There are 4 nested groupings, the coarsest first. Each group lies inside one group of the grouping before and may be the whole of it. The rows also spread widely along 14 directions, which tell nothing about the answers.
Known rows, each followed by its group in each grouping:
[ 32   1 -11  14  25  14   3  31   0  -1  27  17   6  37  40  24  20   6
  22  11   5] | z_959 sebi sak zamed
[ -4  -2   7  19  -5   3  27  -9  14  22   6  11   5 -29  17  29 -10   6
   3  10 -56] | z_93 tik geri par
[ 13 -30   3  15 -18  -1   6  33  34   1 -23   8 -17  24  26  -8  23  -7
  19 -35  19] | z_959 pes Vela dun
[-15   0 -15 -27  -7   2  16  -2  44   3  18  12 -20 -22  -3  -7  17   9
  30   7  15] | z_93 Gad kozu matu
[-18  21  -7 -52  -1  27  10 -15   0  11  32  16  31  -5  -7   3  -7  -1
  -3  31 -32] | z_959 pes seka nedek
[ -6 -35 -22  11 -31 -22   5  16  32   1 -15 -21 -25 -24  -9   1  28  -1
  -8  -1   9] | z_93 Gad duki Bubi
[ -6   0 -66 -13  27  23  31 -44  -1  15  24  -5  47   0 -16  10   4  25
  -9 -18  41] | z_93 seme gizu Dida
[ -2  15   9 -28  14 -19 -11  -1  16  -9  -4 -12  12   7  27 -28  -6   0
 -15 -17   7] | z_959 sebi Ziper Kad
[-23  -7  17  -9 -19 -30  15   1  15 -25  10 -34  -2  28  13 -27 -14  -9
  -1  -7  36] | z_93 Gad Sasav bem
[ -6   0  25   2  30 -24  39  21   3   4  -9 -35  -6  -3  20  -7  12  20
  16  23  -9] | z_93 tik lobin lilud
[  5 -26  -5   9  17 -36 -29 -10   3 -21 -22  25 -18  13 -42 -37 -17 -26
 -11  -8  28] | z_959 pes degub doriz
[ 21   3  24   4 -38 -18  48  21  20  25 -28 -10  14   1   2 -22 -23   5
  -3  -9  15] | z_959 dosup tezi susa
[ 32  35   1 -41   8   9  10   6   0  31  -1  -7  43 -29   4 -18   5  22
  -8  -3  13] | z_93 Gad duki Tet
[ -1 -20 -25   1 -13 -13  17   1  16   6   4  14 -12 -14 -45  19 -23 -22
  -1  56 -38] | z_959 dosup pumek pag
[ 19 -13  52  35  12  -6  27  33 -22  28 -20 -15  -4   0   9 -18 -11 -11
  15   9 -31] | z_93 tik Suko pasof
[ 18  23   8  -1  -2  19   7  23   8  16  -9  49   5  42  27 -10 -16  -2
   9  -7 -22] | z_959 sebi Ziper garop
[  2  -4 -24 -32  24  10  -1 -11  35  -4  31  -1  14 -11   1  28  20   9
  28  19   3] | z_93 seme gisi kebav
[ 42   9   1   5   3  20  10  16 -14  27  10  37  16   7 -14 -31  -5   5
  14 -17  44] | z_959 pes seka lebaf
[ 27   7  13  41  28 -19  18  -8  -9   7   2  57 -14   0 -10  -7 -24  13
  14  16   3] | z_959 dosup tave zod
[ -8  11 -20  -8  28 -16  26  -2  23  34 -22 -14 -12 -37   7 -37 -27  -8
  -5 -18 -24] | z_93 seme gizu kovet
[-10 -10  46  -4 -25   1  26   6 -13   5   1 -16   3  13 -10 -49  13   6
   4 -13  43] | z_959 dosup pumek Neta
[ -8 -15 -53  10  12  24  40   3 -26  37 -17 -19  26  12  -6   0  -3 -14
 -25  -4 -42] | z_93 Gad kozu soliz
[-14  14  -5 -12  20 -16  10 -30   6  11 -47  15  25  11  -2 -23 -30   8
 -36 -28 -20] | z_959 bab nesa vas
[ 18  -2   8  -6 -19  11  28 -14   1  38  -1  -2  33 -46 -29  -8   8  26
  -5 -12  28] | z_93 tik lobin kevav
[-17 -19 -29 -29 -33 -10 -12  -3  30   2   8 -10  -6 -24 -33 -19  -4 -30
 -20   7  -3] | z_959 dosup tezi reko
[ 31   0  33  27  25   5  -2  10 -16  -5  23  36  14  42  23  17 -25 -13
  23  17 -27] | z_959 sebi Ziper Kad
[ 10 -11  39  17 -46   9  -9  37 -21  10 -31  20  -9   1  -9 -21  26   0
 -20   2 -16] | z_959 pes Vela dun
[24  9 29 -6  2 -1 12 19 15 10 -8 28 -4 -1 -9  1  0 12 32 28 -4] | z_93 Gad Sasav bem
[ 35   7  21  33  41 -12  21   4 -23  21  -7  29  -1 -19 -23  -7 -11  18
  20  27   0] | z_93 tik geri par
[-22   0 -19 -26 -17  30  -6  -8  -2  20  15  10   7 -12 -19 -45   8  -9
 -13 -36  14] | z_93 tik lobin lilud
[-32 -54 -19  29  -7  10  26   2  19   2  -5  11 -46   1 -16  -5  38  -4
  19  -5   2] | z_959 dosup pumek pag
[ 23 -31 -16  19 -27  15  -8  22 -16   6 -17  10  21  36 -23 -12  22  -9
 -18 -22  39] | z_959 pes seka nedek
[-14  -2  -1  -9 -22   9 -13 -16  29   2  19  41  -7  -8 -11  -8 -12 -11
   6 -13  -5] | z_93 tik lobin kevav
[-18   4   3  17  13  11  19 -31 -36   7 -10  19  41  34 -14   5 -37 -10
 -30   6 -49] | z_93 tik geri par
[-10 -17  -9   0 -35  -6  17 -34  48  12   7   9  15 -24   4  10 -19  -2
 -12 -39   8] | z_959 sebi sak zamed
[ 17  17 -15 -37  -1   7   0   4  23  21 -41  13  24 -11  -7 -24  24  30
 -18 -24  24] | z_959 sebi Ziper Kad
[ 17  19  17  -6 -26   1  15  18  26  15 -29  38  -7   2   0 -31  14  34
  15 -23  41] | z_93 Gad duki Bubi
[ 14  -6  -2  44  10 -30  25  -6 -30 -13   1  -8  18  20  -2  15  -5  19
 -18  20  19] | z_93 Gad kozu soliz
[ -2 -20  13  12 -24  24 -15  18 -12  -4 -11  33   7  69   9 -19 -12 -40
  -8 -30 -21] | z_959 pes degub doriz
[ 15  -9   8  18 -44  25   4  15  -3   5 -10  63   6  30 -46  11  13  15
   9  14  13] | z_93 tik lobin lilud
[-15 -22  10  -1 -26  36   8   2   2  28  37   9 -15 -36 -16 -12  24  -9
  24  -1  -8] | z_93 tik Suko pasof
[ 22   5  12 -21   3  31  20  19   2  17   5  39   8  19 -12 -20  15  13
  37   4  30] | z_959 pes Vela dun
[ 28  -8  39  -7 -21   0 -39  -1   1 -29  10  31  38  35 -27   5   8  -2
   7   3  40] | z_93 tik lobin kevav
[ 32 -14 -13  10 -26   7  10  45  23  17   8 -33   3 -13  30   8  36   9
  13 -13  25] | z_93 seme gizu kovet

New rows, each followed by its group in each grouping:
[  7  12  10  -5  25  27  -6  -4 -31   8  15  35  19  15 -18 -16  12  11
  10   9  13] | z_93 tik Suko pasof
[-23   0  17   5  -1 -13  31 -17  -2   1 -37 -15  27  20   5  -6   2  25
 -25 -13   4] | z_93 tik Suko pasof
[ -4  -1  23 -20 -20   6   0  18  18  19 -30  -8  12  -8   7 -19   4  -8
 -11 -14 -32] | z_93 tik lobin kevav
[-15 -54  -1  12 -11  -8  10   1  17  -8 -40   2 -10  13 -37  12  21 -13
   2  13 -14] | z_959 pes Vela dun
[ 13  -9  36 -11 -57  15 -13 -11  -2  -9  12  26  37   2 -25  18  22  15
 -10   6  21] | z_959 pes degub doriz
[ 20  19   8 -32   1  19  -9   0  -1   1  24  13  38  -3   9  16  28  25
  -5  13  12] | z_959 sebi sak zamed
[ 26  11   3  -1  17 -10  38  21  10  40 -52   9   8 -10 -19 -27 -11  17
   5   0   2] | z_93 tik lobin kevav
[  7 -31  -6  23  -7  13  -5 -15  -9  16  34  12   7 -26 -26   0  -3 -17
   3  -8   3] | z_93 tik lobin kevav
[ -1 -18 -21  17  30  25  -4  10 -29   9  50  -9  -2  10  33  -1   7 -27
   2   1 -32] | z_959 sebi Ziper Kad
[ 11  -1   0  47 -21  24   0  17 -21   9   5  64  -6  36  -2   2  -3   0
  -2 -11 -10] | z_93 tik lobin lilud
[  4   8  34  -2 -19  -6  44  16  19  26 -33   3   2  -2  23 -25 -15   9
   3 -19 -11] | z_959 pes Vela dun
[ 11  -1  16 -30 -33  -1  -1  11  -2   2 -23   7  15  -4 -45 -22  23  16
 -13  17  30] | z_959 pes degub doriz
[-12  -8 -20  -2  -1  29  16  -2  35  19   4  44 -18  18  -2 -13  -6  -9
  32 -29   0] | z_93 seme gisi kebav
[ 12 -12  36  15   7 -29   6 -15  -1  11 -27   3   6  -9 -43 -46 -39 -12
  -3 -21  28] | z_93 seme gisi kebav
[ 18 -24 -15  -4   0  11  -6  15   4   0  15  19  -7  -2 -25  -1  32  -2
  21  15  29] | z_959 pes Vela dun
[  9 -36  13  23 -15   4  20  -4  -1   2  -6  15  16  21 -22  19  -9 -13
   8   9  -7] | z_959 pes Vela dun
[ 14  -5 -29   3  15 -16   7   0  29   8  30  10 -12 -21   3  -6 -18 -16
  14   3   8] | z_959 dosup tezi reko
[  9 -20   0  18   0 -19 -19 -23 -12  -9 -21  12  24  16 -27 -15  -6  -2
 -32 -30  31] | z_959 bab nesa vas
[ 30   0 -14   9  61 -23   4  22  -6  10 -17 -21  -2 -16   7 -13  23  14
   7  13  11] | z_93 tik geri par
[-25  -6 -53 -13 -23  -3  25 -14  27  19  -9  13 -14 -24 -47 -15  -8   3
 -13   8   5] | z_93 tik geri par
[ -2  15  13 -19 -22  19   3  19   0  12 -14  34 -10 -17 -14  -3  34  24
  -5  36 -31] | z_959 dosup pumek pag
[ -4   1 -21  -2   5  13 -38 -13 -10  -9   6  49   3   4 -19   1  14  -2
 -16   7 -17] | z_93 Gad duki Bubi
[-29 -36  13  -1 -10  35  23  -2   5  35   1  10 -24 -21 -25 -33  10 -22
  29 -14 -30] | z_93 Gad duki Bubi
[-11  -6  35   0 -21   6  53 -11  28  16 -25  -2  26  -2  11  11  23  47
  14 -24  19] | z_93 tik lobin lilud
[ 10  21  20   7 -47   2 -16  52 -24   1   4  18 -15  30   6 -37 -13 -24
 -17  17 -17] | z_93 Gad kozu matu
[ 18   1 -11  12  24  30 -13   5 -23  19   9   8  43  19  37  12  -1 -17
 -18 -25 -45] | z_93 tik lobin kevav
[ 14 -13  48  13 -19   1 -10 -15 -22 -10  -5  25  27  23 -31 -12   6  10
 -10  -4  34] | z_959 sebi Ziper garop
[  5  -1   3  -8  25  13  -9   8  -9  -7  -8  15  25  49  15  -8   1 -13
  -4  -9 -12] | z_959 pes seka lebaf
[ 16 -18 -11   6 -24   3  35  42  22  18 -18 -16  -3   6   8  22  14   3
  15  22 -18] | z_93 Gad Sasav bem
[-19  27 -42 -17  -4   3  44  17  23  20   4  -9  -8  -9  59  -4  26  39
 -13 -11   4] | z_959 pes seka nedek
[ 11  14  18   9  39   4  22  23 -41  12  27  -6   0   3   3 -25   8  13
  17  27   8] | z_93 tik lobin lilud
[ 44 -23   2  15  28 -35  -4  -8 -18   4 -37 -16  36 -23 -37   6   4   8
 -28  12  16] | z_959 pes degub doriz
[ 25 -32  26   5 -26 -20  -5  -9  48   7 -25  -6  22 -28   0  11   3  -2
  -4 -40  18] | z_959 sebi sak zamed
[ 16  -7 -16  14 -42  14 -21  -7  -6   1  17  36  25  20   1  -1 -12 -17
 -30 -34  14] | z_959 pes degub doriz
[-24 -30 -31  21 -42   7  37  -4  17  14   5  12 -18   4 -24   9 -12 -16
   4   8 -20] | z_93 Gad kozu soliz
[ 10  14 -34 -26  23 -33   0  -1  -6 -12 -15 -26  32   9 -18  -9  -4  11
 -33  26  22] | z_93 Gad duki Bubi
[ 20 -32 -14  20 -25  35  38   4 -16  35   1   9  27   5 -23   3   8  -2
   3 -17  17] | z_959 pes Vela dun
[ 34  -4   7  19 -27  -9 -42   9  -6  -5  -7  55  -3  -2 -35  -7  -2 -12
 -22   7   3] | z_959 dosup pumek Neta
[-21  19  10 -30 -15  -3   9 -21  47  -4  19  13  11 -11  28  -3  -2  20
   7 -26  12] | z_93 tik lobin lilud
[  6  -2   8  20  53 -37 -18 -14  -3 -10  -7 -11  13  -7  26  -1 -18 -11
 -18  -9 -21] | z_93 tik Suko pasof
[  5 -29   5  21 -11 -24  20 -13   3  -7  -9   7   4  -5 -35  16  -3   7
  -2  23  14] | z_959 pes Vela dun
[ -6 -23  -6   5  21   1  26 -16  29  12 -16  -3  -1 -23  -9   8  31  26
  23  -9  16] | z_93 seme gizu kovet
[-14   9   6   5 -21 -15  36   3  -4   8 -43   4  -5   9 -12 -23  18  40
 -28   5  20] | z_959 sebi Ziper garop
[ 11 -11  62   7 -28 -24  12  31  25  19 -58 -12 -12 -18  12 -33  10   8
  -8 -26  -4] | z_959 sebi sak zamed
[ 29   2 -17  45  10 -48  32   2 -18  -2 -23  -4  13   6 -15  14 -27  18
 -25  30  11] | z_93 Gad kozu soliz
[ -6   0   3 -16 -10  26  17  -2 -10  16   7 -19  47   8  16  17  -3 -12
 -14   5 -50] | z_93 Gad kozu matu
[ -3  -8   1  -2  -5   0 -16 -20 -10 -10   4  24   9   0 -29 -27  17   4
 -17 -13  38] | z_959 dosup tezi susa
[ 13 -10  -1 -13   5 -11  30 -19  31   6 -14   5  25 -11  -9  21   8  26
  10   3  19] | z_959 pes degub doriz
[ -2  -5 -17 -14   7   4 -23   9   4  -9  39  -8  -6   9  23 -21  17 -16
  -3 -11  19] | z_959 sebi Ziper garop
[ -2  -4  14 -15   2 -17  12  -4  23  13  -6 -12  -2 -43 -23   4  -6   3
   6  31 -28] | z_93 seme gisi kebav
[-12  -8 -42 -36  25  67   5 -14 -10  29  26   6  36   3 -13   7  28  -4
   8  -4 -24] | z_93 seme gisi kebav
[ 16 -28  16  14  51 -10  -4 -21 -22 -14   8  17  21  14 -30  23  -3  -9
  14  36 -14] | z_959 pes degub doriz
[ 31   9  -6 -11 -20 -26 -19  25  14 -20 -10 -15  19  -2   9  22  36  30
 -19  21  31] | z_93 Gad Sasav bem
[ 23 -10  36  -9   1   4 -15  29 -21  -5  -6  -9  20  35  -8 -24  12 -11
   2  10  14] | z_959 sebi Ziper Kad
[-15  -5 -11   4 -20  -3  25  -7   9   0 -35  13  25  44  -2  13 -30 -13
 -32   5 -47] | z_959 dosup pumek pag
[ -6  -4  22   5  14   9 -14   5 -33   3 -17  35 -11  18 -32 -26  10  -1
  -5  21 -23] | z_959 bab nesa vas
[ 32 -14 -20  15 -15   7   0  -2  11  21  -2  14  18 -22  -9   0  16  10
  -6 -36  36] | z_93 Gad duki Tet
[ 48  11 -12   7  51 -36   7   6   6  15 -18   3  19 -23   7  -4 -16  12
  -5   6  13] | z_959 pes seka nedek
[-33  -2  10 -12 -52   3  51 -16  23  18  14 -12   9 -18  16   0 -20   5
 -11  -9 -18] | z_959 pes Vela dun
[-35 -57 -16  -8 -20  15  -7   7   8 -11  20 -13 -26  -1 -36  -7  39 -28
   9  17   0] | z_959 pes seka lebaf
[  9   0 -26   4 -20 -31 -16  24 -14  -9  18 -15 -18  -2 -12 -38  -7 -19
 -34  19  25] | z_959 dosup tave zod
[-15  12  27   9 -49 -18   8 -17 -25  -5  33 -20  25  -4  27 -31 -38 -11
 -49 -29  12] | z_959 pes Vela dun
[  5 -16  -8 -16  15 -15   5   7   4   6   2 -42  25  10   8  -1 -21 -30
  -9   9 -29] | z_959 bab nesa vas
[ 24  12  14   0  -3  -3  37  24  -8  33 -16   2   3 -34 -11   1   3  19
  -2  44 -32] | z_959 dosup pumek pag
[ 35  10  30   6 -13  -2 -16   6 -23  25 -14  21  16 -30 -18 -27   0  10
 -22 -11   5] | z_959 bab nesa vas
[-14 -12  19  -5  -8  -3   0 -21   7 -10  34  -3  -7 -28   2 -15  33  25
   8 -11  45] | z_959 sebi Ziper Kad
[-11   7 -18  -6 -41 -16   2  13  35  -2  -8   1  -6  -9  15   3  14  17
 -22 -10   6] | z_93 tik lobin lilud
[  7 -13 -20  -9 -11  52  15  30 -34  26   4 -23  34  18   7   3  53   8
  -9   0  -9] | z_93 Gad duki Bubi
[  7  -2  32 -22  42 -30 -13  -5  31  -3 -27 -10   6 -33  16 -10   6   1
   2  -3 -24] | z_959 pes seka lebaf
[  6   1  10  20  26  -3  32  -8  20   4  -2  10  10  18  48  10  -6  16
  21 -28   2] | z_93 Gad Sasav bem
[  9  -4  41 -16 -48 -12   7  15 -17 -18   9 -31  41  28  -4   1   5   3
 -21  24  22] | z_959 pes degub doriz
[  0 -16  23  15 -31 -10  -4   3  10   5 -28  16   4  14  -7  -6 -26 -25
 -26 -12 -34] | z_959 sebi sak zamed
[ 21 -20  27 -24 -26   5  16  13  31   1  17 -18  23   2  -5  13  22   1
  31  13  24] | z_959 dosup pumek Neta
[ -9 -20 -16  18  20  28   5  -3 -37   9  11 -11  33  30   5  13   1 -22
 -16   1 -44] | z_93 tik geri par
[ -9 -28 -49 -25 -26   6  17  -9  45   7   1   7  -1 -12 -32   4  13  -4
   5  -5  25] | z_959 pes Vela dun
[ 22  -7   2   7 -29  27  30   6 -40  34   0  10  36  17 -49 -16 -16  -5
 -17  16   8] | z_959 sebi Ziper garop
[ -1 -31   8  -2 -54  39 -19  29 -16   5  24 -22  15  17   4  -8  32 -29
  -9 -16  -2] | z_93 Gad Sasav bem
[ 31 -17 -19   5  14  48  11  18 -27  45  31   1  14 -19  -3  -8  33  -3
  14  -5   4] | z_959 sebi Ziper garop
[-31  37 -13 -30  24 -29  18 -11 -14 -16   1 -33  30  27  23 -22 -28   7
 -43  17 -10] | z_93 tik lobin kevav
[-10 -13  -6 -12  -4  10  -8 -15  25 -14 -20   9  26  47  -2 -21  12   5
   0 -53  51] | z_93 seme gizu Dida
[ -7 -20 -27  16  24 -21   6  -6  17 -20  -4   5  -4  29  18   8  -1  -6
  -3  -9   9] | z_959 pes Vela dun
[ -9 -30   8  18  19  13  23  -2  -6  21 -12  -3   4 -13 -12  15  13  -3
  10  15 -46] | z_93 tik lobin kevav
[ 16 -17  30  16 -20   6  42  -2  20  29  19  26 -16 -29 -24  -8  -3  15
  40   1  29] | z_959 sebi sak zamed
[  4 -36 -29  -6 -13  29 -10 -18 -21  20  16   7  33  -5 -47 -11 -13 -42
 -22 -13  -8] | z_959 pes Vela dun
[ -5  -1 -31  13  10 -13  -9   8 -20 -20   0  10   2  37 -11   5   8   5
 -25  28   5] | z_93 tik lobin kevav
[ 26 -10  27  21 -11  -6  14   2   7  31 -36  15   8 -18  -4 -25 -10   6
  -9 -35   5] | z_959 sebi Ziper Kad
[  0 -13  29 -20 -33  -2  14  -1  32  17  -6 -10  13 -12   0 -40 -18 -18
   3 -46  23] | z_959 pes seka lebaf
[ 22 -15 -14  -3 -33  -8 -14  16   3   1  31 -30  16  -8   4 -30   8 -18
 -19 -29  59] | z_959 dosup tezi reko
[ 16  22  14  21 -34   7  30  11   2  26 -20  22  10   1  20 -16   9  44
 -12 -37  35] | z_93 seme gisi kebav
[ 43  25   7  22   1 -30 -11  10 -11   8 -10  17  18 -24  18   0 -19  12
 -39   0  -9] | z_959 pes seka lebaf
[  9  16  25  11  34 -11   4   3 -17  -2  21   7  -2  -8  24  -5   2  14
  11  22 -12] | z_93 Gad duki Bubi
[ 18 -10   0 -16   9 -23   5  34   8   8 -27 -42  -2 -20 -23 -31  33  11
   3  17  35] | z_93 tik geri par
[ 55  -6 -13  20  25 -18 -10   2  -9  14  -3   1  29 -38 -19  18  10  18
 -10  12  21] | z_93 tik lobin kevav
[ 42 -21  43   3 -20 -25 -27   9  15  -2 -37 -20  35 -18   0   1  18   5
 -22 -21  16] | z_959 sebi Ziper Kad
[-14  -8 -42   5  -4   1 -12   0 -20   6 -21  36 -20   8 -43 -42  -6 -17
 -36  -4   2] | z_959 pes Vela dun
[-20 -16  32  -7  29   4 -43 -16 -23 -24 -22  33   4  34 -33 -32   8 -22
  -5   0 -18] | z_93 Gad duki Bubi
[ -8 -17 -39  -8  30  46   4 -16  -8  22  -7  24  27  14  -8  12  19  -7
   0 -13 -37] | z_93 Gad duki Bubi
[ -4   4 -16 -12 -29  -1   5 -18   8  -5  13  -4  44  19  11  21 -17  -3
 -40  -7  -6] | z_959 sebi sak zamed
[-19  -8 -50   8  39  12   0   6 -37   1  -2  -2   0  26  15  -3  14 -13
 -33  11 -39] | z_959 pes Vela dun
[-37 -12 -36  15 -32  14   0 -12   2  -2 -24  19   2  19  -1   5  33  18
 -42 -26  -2] | z_93 tik Suko pasof
[  8 -32   7  37 -39  18  31  26   2  26 -50  29  -3  26  -6   3   8  -3
  -3 -18 -22] | z_959 pes Vela dun
[-18 -10  23 -36 -44  -2  -5  14  50  -3 -14  -2  -4   1  12 -20  11  -9
   3 -20   0] | z_959 pes seka nedek
